The rows of a group lie close to one hidden flat surface of 9 dimensions, which may be shifted away from zero. Surfaces can cross.
In the rows, zero is written as 128.
Some rows, each with its group after it:
[132  99 120 144  80  76 130  48 112 102 150 144  97 145] | k_792
[ 63 123 108 157 133 152 116 122 112 180 106 129 136 108] | k_792
[101 225  86 111 129 114 178 116 104 143 184 136 114 139] | k_639
[135  58 145 107 106  68 131 134 121 118 152 153 120 112] | k_162
[160 181  90 105 143  97 139 117 136 122 175 127 130  78] | k_899
[ 88  94  99 146  98 115 136 161  85 194 146 173 139 113] | k_639
[124 134 114  95 170 110 136 151 145 130 160 133 131 141] | k_162
[142 122 107 114 138 113 140 117 168  94 159 125 102  86] | k_899
[154 185 148  63 184 128 154 165 147 114 113 112 112 121] | k_792
[118 136  75  55 111 116 184 125 182 113 165 156  62 134] | k_792
[106  66 156 122 165  99 105 104 131 180 139 123 102 118] | k_639
[126 136 103 147 147 146  93 151 107 143  70 133 167  97] | k_639
[107 107 131 116 147 107 157 168 136 142 206 137 116 118] | k_792
[128 131 104 145  83 148 124 127 107 122  93 142 145  63] | k_162
[ 55 103  83 100 191 115 132 152 149 172 159 145 114 115] | k_899
[108 102 144 111 120 141 154 142 158 104 144 125 111 133] | k_792
[ 77 119 140 140 153 181 113 178 140 109  56 124 127 140] | k_639
[166 142 137 214 159 153 100 145 141 134 202  78 181 133] | k_792
[156 122 146 112 128  97 140 105 127 136 184 121 120 128] | k_639
[118 100 141 138 138 101  74  51 114 108  81 109 147  86] | k_162
[109 134 125  70 157 100 134 186 121 121 156 146 171 138] | k_899
[104 104 164 183 104 197 129 143 158 117 145  95 149 132] | k_162
[153 104 144 144 106 152  98 103 125 164 106 117 141 163] | k_639
[128  62 100  66 125  84 116 178 130 129  97 179 137 129] | k_162
[159 101 119 107 190 106  86 138 166 130 136 108 158 100] | k_899
[160  94 152 136 146 114 109 129 142 131 152 112 148 109] | k_162
[139 132 116 103 145  72 138 102 111 178 166 148  97 195] | k_162
[165 218  87 165 160 147 129 101 134 140 156 106 118 135] | k_639
[133 185 160 177 136 154 156 167  94 138 149 119 138 123] | k_899
[ 95 101 127  96 117 145 125 117 139 130  86 138 115 110] | k_792
[166 159 106  66 144 129 129  89 168 101  88 114 100 105] | k_792
[142 127  46  91 126 138 119 121 161 185 124 154 120 160] | k_162
[ 96 136  64  91  72 166 140 151 146 101  75 165 135 126] | k_899
[ 86 150 130 161 140  87 130 137  86  73 158 131 155 115] | k_792
[ 78 113 146  93 187 113 125 131 124 182 130 120 124  52] | k_792
[106 148 155 108 204 123 137 113 148 163 166  93  95 130] | k_639
[149  72 172  60 174  61  93 143 149  65 131 120 168 166] | k_899
[160 131 148 107 162  94 148 122 172  29 163 105  99  85] | k_899
[149 107 133 170 163 171 113 141 185 138 157  93 109 153] | k_899
[130 117  63 150  87 136 129  94 126 190 154 150 114 132] | k_639
[129 107 122 115 151  95 125 152 109 180 149 145 133 141] | k_162
[129 172 167 150 131 134 143 155  88 138 138 118 137 159] | k_162
[140 112 132  53 139 167 130 182 204  92 130 113 162 107] | k_639
[112  93 144 183 111 135 115 114 113 125  86 126  99  94] | k_899
[199 150 181  98 114  98 140 147  97 155 215 120 202 127] | k_639
[ 69 126 117 175 127 167 127 135 111 189 148 126 143  90] | k_162
[122  95 121  87 124  82 127 183  92 131 137 161 168  44] | k_899
[146 139 158 178 178 160  91 132 127 146 133  79 174 106] | k_792

New rows. What belongs after each?
[165 133 101 110 166 132 114 174 132 203 142 139 146 148] | k_162
[ 79 102 148 101 125 127 137 167 103 143  79 150 121 124] | k_792
[134 132 103 175 121 178 133 154 146 168 176 117 136 167] | k_792
[121 129  88  99 120 127 145  95 169 117 151 132  94 109] | k_792
[156  87 157 132 113 159 113 184 144 127 130 126 167 181] | k_899
[ 81 184 112  86 186  94 142  98 126 133 130 120 104  95] | k_639
[124 102 121 157 119 170 110 124 168 121 137 103 152  87] | k_162
[ 88 137 160 149 114 111 145 121  94  80 126 122 135  65] | k_162
[108  99 164 112 211 100 118 172 145 117 167 103 129 137] | k_899
[164 118  97 123  96 124 141 119 146 175 193 145 133 157] | k_899
[173  97 156 131 135 139 133 162 180  63 148 106 135  95] | k_899
[129 136  98 155  95 146 129  89 140 128 147 128 111 158] | k_792
[110 147 103 165 101 162 139 107 136 162 154 126 112 174] | k_792
[161 140 152 120 107  86 156 133 105 117 171 145 111 118] | k_162
[ 83 131  73 148  81 151 137  64 156 108 138 130 111  52] | k_162
[210 137  88  83 102  76 130 110 127  91 110 150 123  65] | k_162
[ 66 134 128 157 103 118 125 101  98  98 102 137 130 137] | k_792
[179 116  85 187 135 108  75 126  97 159 140 137 179 108] | k_792
[ 96 107 188 134 153 160 129 164 119 156 102 110 137 137] | k_792
[133 138 128 133 112 161 142 191 120 147 110 142 142 152] | k_162
[152  85  62 123  60 156 140 116 193  94 146 152 107 153] | k_792
[147 120 118 107  98 105 127 147  98 115  85 158 133 126] | k_162
[141 160 109 147  98 121 125 136  60 177 110 154 167  79] | k_899
[133 135 157 113 158  70 118 124  85 115 114 132 133 139] | k_162
[106 138 104  80 159  96 136 168 121 143 132 155 126 136] | k_162
[138  95 155 152 116 100  99 109  81 156 107 135 153 104] | k_162
[118 119  91 176 108  61 110 104  60 117 142 175 147 134] | k_792
[116 115  47 133 103 108 115 130 158  39 138 151 155  82] | k_792
[ 68 126 160 145 134 164 144 173 126 108 127 117 149 120] | k_162
[114  95 161 168  73 112 153  97 111 109 149 135  81 157] | k_899
[114 145 103 125 134 131 112  94 124 138 111 129 131 115] | k_162
[172 190 108 105 101 104 164 182  75 128  92 174 128 124] | k_162
[138 118 168 146 149 124 102 108 120 123 129 101 151 152] | k_162
[119  72 144 138 145 172  94 147 176 116 126 101 161 149] | k_162
[156 111 135 111 110 130 128 115 173  49 116 118 116 155] | k_899
[157  98 171 110  63 104 128 133  91  94 117 149 158 176] | k_899
[156 142  93  72 137 116 136 168 127 145  99 156 124 127] | k_792
[155 165  93 134  98 179 126  96 166 106 105 108 130 150] | k_162
[102  91 133 174 136 151 145 176 135 143 146 125 104  63] | k_899
[138 122 141 112  98 154 115 100 128 141  56 136 113 159] | k_792
[159 116 161 117 159 101 109 157 130 104 144 118 159 121] | k_899
[119 204 102  99 131 115 176 128 122  92 153 137  96 145] | k_162
[153 149 132  91  84 138 121 116 115 138 112 132 176 139] | k_639
[156 133 152 117 116  61 145 144  66 133 147 160 125  91] | k_162
[ 90 132 114 155  68 168 157  71 152  91 148 115  97 132] | k_162
[108 128 119 155  91 120 128 117 111  33 105 140 145 161] | k_792
[189 140 130 105  87 137 148 165 138  93 145 136 169 123] | k_899
[110 127 135 162 127 114 142 145  93 153 137 142 123  67] | k_899
[144 125  85  86 162  96 103 116 134 140 104 142 132 128] | k_162
[183  96  85 119 176 129  85 125 191 153 147 105 145  79] | k_899
[104 115 162 129 143  89 151  99 127 109 159 118  67 161] | k_639
[180 145 115 136  65 104 149  62 111 102 132 136  96 116] | k_162
[110 152 162 100 198  85 139 130 144  80 184 102 132 125] | k_162
[ 81  20 139 154 109 133 121 159 154  78  92 146 103  62] | k_899
[126 101 174 142 164  96 108 106 114 131 140 112 121 169] | k_899
[192 122 127 113 140  85 141 153 114 145 181 134 133  84] | k_162
[170 131 110 142 145 125 128 151 152 125 189 121 145 126] | k_792
[107 146  93 108 124 118 144 130 130 114 139 146 123  68] | k_162
